Every row belongs to one group in each of 3 separate groupings. Each group adds its own fixed numbers to the row, and there is some noise. The rows also spread widely along 12 directions, which tell nothing about the answers.
In the rows, 128 means zero.
Known rows, each followed by its group in each grouping:
[ 79 110  94  99 118 138 120 161  98  92 127 147 100  87 144 128 154 107
 122 146 101 204 155 128 136  96  83 128] | k23 k885 C
[134  97 158 105 124 157 138 123 122 156 120 146 105 126 129 139 135 142
 141  98 122 131  97 126 147 114  95 155] | k435 k67 C
[112  93 125 114 103 149 141 163 130 123 129 126 132 128 140 103 141  97
 131 106 127 138 115 124 161  75 124 148] | k414 k885 M
[125 142 129 121 117 143 123 139  98  78 120 198  70 121  83 139 148 141
 133 138 175 129 160 133  95 177 122 111] | k680 k116 K
[156 141 119 115 154 124 123 128 140 113 125 128  99 136 120 120  97 156
 127 105 118 143 136 118 145 156  87 140] | k414 k492 K
[114 108 113  89 102 124 153 153 103 106 125 146 111 106 135 105 137 114
 126 152 101 139 149 117 152 106 112 120] | k23 k616 M
[103 135 124 146  87 111 146 162 135 101 137 163 130 113 101 134 126 105
 112 145 193 128 149 121 108 182 144 121] | k435 k616 C
[116 127 149 151 147 128 104 140 142  94 132 159  97 129 101 135 126 144
 128 112 161 143 145 129 136 141 132 159] | k680 k492 C
[ 98 106 113 124 144 111 116 149 138  94 139 119 127 125 139 148 130 152
 120 124 102 180 140 135 166 114 110 151] | k680 k116 C
[144 115 120 105 118 140 153 131 105 142 120 118 127  97 145 139 131 124
 135 135 121 122 121 127 122 127 126 117] | k23 k67 M
[116 111 138 139 122 138 111 147 130 164 146 134 105  90 150 120 107  98
 119 121 132 181 132  98 151 104 102 148] | k23 k616 M
[116  78 106 144  96  69 132 158 136 200 159  99 106 171 110 135 100 147
 118 119 150 168  91 111 151 186 127  89] | k680 k492 M
[ 96 117 109 129 132 147 158 172 152 139 108 101 198 108 152 175 130  59
 131 101 148 148 124 118 131 122  81 123] | k435 k492 C
[ 95 136 134 132  98 128 142 140 152 127 133 133 159  53 171 156 118 108
  93 132 149 163 130 113 152 134 100 168] | k414 k116 C
[114 139 126 151 143 155 119 157 148 129 121 122 148 146 134 154 121  72
 139  87 161 157 113 124 111 160 103 127] | k414 k885 K
[138 109 137 130 142 145 155 119 112 162 140 108 138  80 135 190 134 150
 145 127 130 118 115 127 124 100 113 127] | k680 k116 C
[114  90 141 126  93  83 163 143 149 128 156 142 127 131 117 146 127 164
 123 133 143 122 153 132 163 135 116 137] | k414 k67 K
[123  83 125 111  83 155  79 160 119 111 117 161  93 160 126  51 147 131
 109  95 152 154  71 146 152  96 174 173] | k680 k116 K
[126 119 109 128 142 135  95 153 125 103 132 133  79 118 129 145 138 149
 123 119 132 192 157 145 122 119 102 135] | k23 k116 M
[106 140 181 145 142 116 132  99 147 129 148 158 131  78 141 194 122 155
 120 128 134 135 134 123 159 152 119 176] | k680 k116 C
[134 111 114  94 155 111 132 131 134 120 124 119 113 141 131 116  98 151
 128 113  78 156 135 108 180 135  71 136] | k680 k492 K
[108 137 131 150 124 140 156 173 134 120 120 145 148 116 119 139 120  57
 136 118 177 116 168  98 125 145 117 110] | k23 k116 M
[111 101 174 119 125 154 157 130 136 198 136 126 160 118 163 140 115  79
 140  87 105 126  84  88 193  90  83 159] | k414 k116 K
[107 126 147  97 107 120 121 118 171 120 121 146 149  89 176 146 114 131
  92 109 118 170 122 133 171 141  81 191] | k23 k885 K
[109  88 162 135  68 130 162 133 134 164 155 147 151  81 129 146 149 120
 125 127 176 100 105 131 137  84 154 159] | k435 k885 C
[170 132  97 108 152 152 125 136  89  92 122 119 110 152 113  95 129 129
 158 119 100 121 111 136 111 118 150 113] | k435 k616 K
[123  89 133 128 157 127 117 143 149 126 144  89 148 111 169 141 132 130
 137 109  90 162 139 144 178  43 126 178] | k23 k67 M

New rows, each followed by its group in each grouping:
[101 127 111 121 122  94 169 142 111 109 137 116 163 127 132 123 112 112
 128 149 104 116 122 106 160 157 153 110] | k680 k116 C
[102 108 102 135 159  93 116 158 170  80 130  93 152 189 135 156 123 134
 131  98 103 171 137 154 162 147 121 138] | k680 k885 M
[114  77 118 114  70 104 101 151 141 120 145 142  95 137 137 113 149 181
  95 122 150 180 101 168 149 125 140 167] | k414 k67 K
[120 110 137 108 126 116 130 126 101  93 145 147 106 145 128  93 142 140
 140 134  82 131 117 135 172 108 157 151] | k414 k67 K
[103  89 142 134 108 118 147 132 132 114 162 124 156  80 144 182 169 137
 134 143 136 124 137 163 149  58 162 158] | k680 k885 M
[152 137 143 110 158 146 111 104  85 108 146 176   4  96  91 144 136 214
 142 137 107 164 160 122 118 132  75 134] | k414 k116 C
[130 119 148 130 167 137 141 119 131 131 138 110 156 129 139 182 147 129
 165 105 101 116 126 151 137  90 123 143] | k23 k885 K
[105 132 113 147 162 119 117 170 132  85 131 113 148 175 127 104 123  68
 145 103 113 154 133 121 160 122 152 134] | k435 k492 M
[ 95 150 126  92 111 145 162 143 133  90  98 152 155 107 157 133 127  68
 118 121 115 134 131 111 149 167  91 137] | k414 k885 M
[101  74 157 103  92 122 158 165 167 125 125 153 141 131 134 140 152 128
 126 109 135 117 149 137 181  79  99 163] | k23 k616 M
[108  88 133 162 146  81 146 172 158 109 159 123 123 186  80 115 106 134
 149 109 145 127 181 107 172 115 123 130] | k435 k67 C
[152 124  98 159 192  93 124 136 171 123 165  34 177 101 161 169  89 143
 132 113  96 172 160 133 161  77 119 157] | k435 k492 M
[116 127 119 100 123 149 172 186 162  61  68 168 142 152  97 167 155 101
 140 102 181  88 192 143 110 161  67 108] | k23 k492 M
[128 126 128 139 173 146 137 156 115 107 125 110 146 169 119 130 139  76
 170  95 112 114 122 127 139 109 148 121] | k435 k492 M
[166 130 106 135 158 130 128 136 146 140 132 106 111 114 117 126  66 145
 124 107 149 144 154  91 129 149  77 121] | k680 k116 K
[147 122  76 158 186 161 125 193 161  50 119  73 163 108 135 134 117  88
 145 108 156 151 208 135 115  51 105 141] | k414 k67 M
[ 90 110 123 121 109 143 160 159  72 129 139 162  94 121 102 172 178 112
 157 143 134 139 130 127 110 131 107  81] | k414 k116 C
[123 122 146 157 153 126 114 119 133 174 154 112 117 148 125 165 117 128
 148  92 130 162  88 125 125 151 122 135] | k435 k885 C
[ 81 114 107 103 105  66 144 150 114  97 147 155  94 115 118 129 134 156
 111 165  98 175 171 121 169 155  95 117] | k23 k492 C
[119 108 171 132 142 149 176 123  90 168 147 141 129 137  99 173 157 104
 187 110 119  83 103 119 128 103 130 107] | k435 k885 C
[113 118 138 147 110  56 144 124 127 111 195 148  94  87 109 143 125 183
 119 170 127 147 178 125 168 121 136 143] | k414 k492 K
[105 101 131 118 103 141 156 138  95 174 154 141  91  87 131 172 148 113
 141 136 132 162 128 113 129 116  80 103] | k414 k885 M
[137 134  79 151 150 154  88 177 126  93 122 102 102 150 127 115 124 112
 129 102 151 188 129 138  99 140 132 120] | k414 k116 M
[ 74  86 124 133  91  94 150 183 168 147 132 134 144 155 126 147 113  97
 109 111 163 160 142 100 175 166  87 117] | k680 k116 M
[189 107  99 107 178 152  99 123 152 134 136 108  54  75 123 143  76 209
 123 113 121 196 183 112 127  87   9 148] | k680 k616 K
[109  95 145 149 136 127  95 159 148 124 142 134 112 168 126 104 119 111
 132  96 129 163 113 122 172 110 147 163] | k680 k616 M
[131 132 140 138 108 134 129 122 151 147 138 143 115  57 133 153 107 140
 106 125 180 147 144 121 110 138 102 156] | k23 k885 C
[ 94 120 103  74  85 103 128 151 167  76 105 163  95 138 138  93 106 162
  77 115 114 190 138 123 176 190  54 161] | k414 k885 C
[ 96 117 130 149 131 110 124 147 130 111 160 125 122  95 149 158 134 113
 125 140 126 178 155 127 155 115 125 148] | k414 k67 M
[114 102  42 102 125  87 135 175 146 103 110  61 163 165 149 165 128 142
 111 124 108 184 113 161 131 178 107  88] | k680 k492 M
[ 94 118 110 117  94 111 168 168 153 112 112 130 168 165 117 122 117  88
 120 106 154 121 120 116 140 182 115 113] | k435 k885 C
[110  96 156 131  92  94 135 119 154 159 156 134 127 122 136 141 116 148
 112 116 142 132 104 126 170 142 143 159] | k680 k885 M
[124  84 130 117 134 130 130 148 106 154 137 106 121 171 127  97 137 134
 150  99  82 130  84 128 170  75 152 133] | k23 k116 C
[132 104 159 123 137  73 121 105 156 163 160 112 108 136 138 117  93 195
 113 110  80 149 107 117 201 131 121 177] | k23 k492 C
[134 164 115 129 151 144 126 134 124  69 113 131 138 143 125 144 131  98
 139 111 135 127 128 145  98 178 147 128] | k435 k885 M
[161 136 158 153 133 165 133 136 114 149 129 156  88 114  93 134 120 118
 149 108 192  90 140 114  91 133 141 122] | k23 k116 M
[127 126 148 144 134 120 152 123 129 109 144 156 105 119  81 180 138 166
 149 130 172  99 155 138 104 157 130 119] | k680 k885 C
[103 122 146 113 112 138 125 131  84 162 127 173  75 137 114 132 141 124
 137 123 118 153  95 113 133 169 114 111] | k23 k116 C
[103  88  77 104 132 107 106 165 133  80 136 103 127 127 149 119 133 149
 112 127  89 202 147 143 176  77 102 149] | k680 k116 K
[132 123 105 130 148 127 127 143 140 119 138 100 130  99 143 149 112 123
 129 123 122 163 159 128 131 103 101 133] | k23 k885 M
[123  89 134 101  57 111 149 138 102 149 136 159  95 136 118 115 152 147
 120 136 149 117  86 143 133 155 165 125] | k435 k67 M
[138 136 100 124 129 159 112 143  81 101 139 134  92  78 134 123 143 109
 130 144 136 166 134 130 102 102 144 125] | k435 k116 M
[134 118 130 115 112 140 144 140  87 121 130 153  83 137 110 101 136 121
 141 132 130 119 116 117 128 147 145 112] | k414 k67 M
[103 125 142 123 106 154 149 150 128 110 138 166 137  50 149 137 133  80
 119 144 147 146 166 103 151  84  86 157] | k414 k616 K
[117 131 148 132 143 160 143 147 121  96 127 147 136 117 127 107 129  87
 148 118 117 112 135 106 154  94 132 153] | k414 k616 C
[ 94  82 100 110  80 105 110 173 118 160 144 131  81 135 137  87 118 121
  98 126 126 210 117 109 168 131 104 122] | k23 k116 M
[141 118  81 120 165 146 128 159 161  97 106  86 139 123 135 166 107 127
 131 100 137 167 161 135 113 129  66 118] | k680 k885 M
[109 108 145 112 133 140 148 137 102 133 131 144 122  99 129 169 168 125
 151 130 112 126 132 136 137  92 110 131] | k23 k492 C
[ 87 150 121 107 144 125 140 149 113  11 111 163 132 162 117 124 167 114
 144 130  89 125 146 155 144 152 149 136] | k414 k885 C
[136 114  82 110  97 140 150 171 113  87 108 146 103  96 107 112 121 117
 117 150 187 127 173 118  97 149 116  96] | k680 k67 M
[117 124 128 136 127 104 118 139 139 106 141 135 111 153 114  97 109 139
 124 116 127 144 128 128 147 148 150 146] | k23 k885 C
[122 121 156 139 172 188  88 134 115 102 124 166  72 119 113 161 159 118
 159  94 143 163 142 143 114  92 104 155] | k680 k885 M
[104  89 106 118  67 111 151 168 128 124 132 142 121 115 115 157 156 141
 110 142 181 135 134 145 119 144 135 108] | k680 k116 M
[122 115 137 167 141 102 123 136 182 115 172  90 172  96 150 170 119 142
 123 112 145 154 153 151 153  77 131 181] | k414 k885 K
[125 128  92 102 114 116 107 147 132  76 124 122 113 107 150  76 118 152
  92 130 103 177 117 136 160 126 135 168] | k414 k492 C
[111 110 141 123 126 103 127 117 108 149 160 122 111 127 145 127 131 131
 135 129  85 155 103 129 164 119 151 139] | k23 k885 M
[110 121 124 142 147 135 161 154 135 134 143  97 164  96 147 153 113  96
 137 121 119 140 145  98 157  95  95 133] | k414 k116 C
[138 131 112 118 170 141 146 144 114 112 122 107 129 176 114 121 115  92
 167  96  93 127 122 113 138 137 118 103] | k435 k885 M
[ 95 106 161 124 154 137 137 129 117 120 141 140 127 123 132 156 159 122
 159 113  87 136 133 137 163  71 116 154] | k23 k885 C
[ 71  75 159 173 133  88 109 159 170 151 191 122 136 127 133 150 125 110
 132 108 133 191 169 120 197  51 105 174] | k23 k885 K
[123 109 126  99 117 129 156 130 116 156 118 135 117 111 133 181 140 138
 132 127 129 133 111 130 131 160  90 109] | k680 k492 M
[ 89 129  98  89  65 104 154 168 108  63 106 179 102 166 102  94 148 136
 103 141 136 134 120 134 133 215 134 105] | k414 k116 C
[124 105 134 136 116 127 127 154 183 143 135 104 154  90 165 147 111 121
 100 100 152 164 129 125 167  99  94 180] | k414 k492 M
[124 126 144 127 119 152 128 139  99 184 124 161  75 131 113 174 137 110
 146 120 154 152 105 117  93 192  93  87] | k23 k616 M
[127 120 124 109 102 131 145 156 162  85 115 143 137  95 143 103 118 122
 101 118 149 128 155 122 164 113 107 171] | k414 k492 M
[115 102 120 112  88 111 143 154 138 111 140 156 117 117 116 157 149 148
 117 136 156 146 150 148 127 133 101 129] | k435 k616 K
[103 117 100 123 124  96 121 133 136 103 146 105 142 107 149 135 119 147
 110 139 107 174 119 141 152 137 143 146] | k680 k885 C
[122 142  98  69 161 159  97 138  98  69  79 165  56 171 119  89 115 147
 125 103  71 190 115 114 147 191  65 124] | k680 k116 C
[147  99 110 107  78  89 169 146 120 152 139 129  88 149 102  88  99 166
 117 137 145 110 121 108 143 180 129  99] | k414 k67 M
[ 66  82 111 137 112 114 128 165 122 145 153  97 174 104 170 133 135  85
 117 130 104 187  99 115 184  76 142 144] | k680 k116 C
[ 71 103 126 135 146 109  82 139  94 130 164 114 111 191 151 136 166  97
 152 108  55 218  66 155 171 121 171 136] | k435 k885 M
[ 85 142  92  69  93 113 144 158 123  24  99 166 135 119 150 120 154 114
  97 148 100 161 156 144 159 168 113 141] | k435 k116 M
[116 117 128 138 149 181 115 159 136  81 114 113 167 128 146 126 162  87
 147  86 133 130 102 158 127  57 156 171] | k414 k885 C
[128  97 127  90  78  88 148 132 134 162 136 150  95 115 124 117 112 169
 101 132 130 147 125 117 161 161  84 131] | k23 k492 K
[126 123 127 130 166 132  92 144 148 100 134 135  96 125 135 162 127 148
 134 109 113 193 166 143 136 114  69 151] | k23 k616 K
[139 154  90  90 160 132 142 130  85  44 116 148  68 145  94 105 129 160
 150 139  79 137 160 129 117 160 105 100] | k414 k885 C
[122 143 134 152 151 190 143 163 120  88 117 140 150  84 132 210 178  75
 163 125 174 119 157 156  76  97 118 123] | k414 k616 M
[125 141 111 150 178 145 124 157 137 112 121  81 182 194 141 112 104  54
 160  78 104 134  92 117 142 141 145 123] | k414 k885 K
[ 95  92 127 112  67  66 165 147 126 143 144 132 145 193 112 122 143 154
 120 124 115 110  72 140 168 183 176 114] | k435 k116 C
[156 123 103  95 137 130 147 124 113 111 127 116 126 119 130 178 147 169
 143 133 101 137 124 162 106 132 104 116] | k435 k616 K
[141  93 108 129 153 137 148 154 139 122 143  87 144  80 140 147 114 132
 138 124 120 139 174 115 156  39  98 143] | k680 k116 M
[139  94 101 148 110 107 138 171 145 131 141 101 130 158 107 118 114 129
 129 114 172 132 135 135 125 136 152 116] | k435 k67 M
[143  75  93 156 109  97 121 177 177 197 160  57 141 174 126  60  53 107
 112  77 156 169 101  86 170 114 127 131] | k435 k885 M
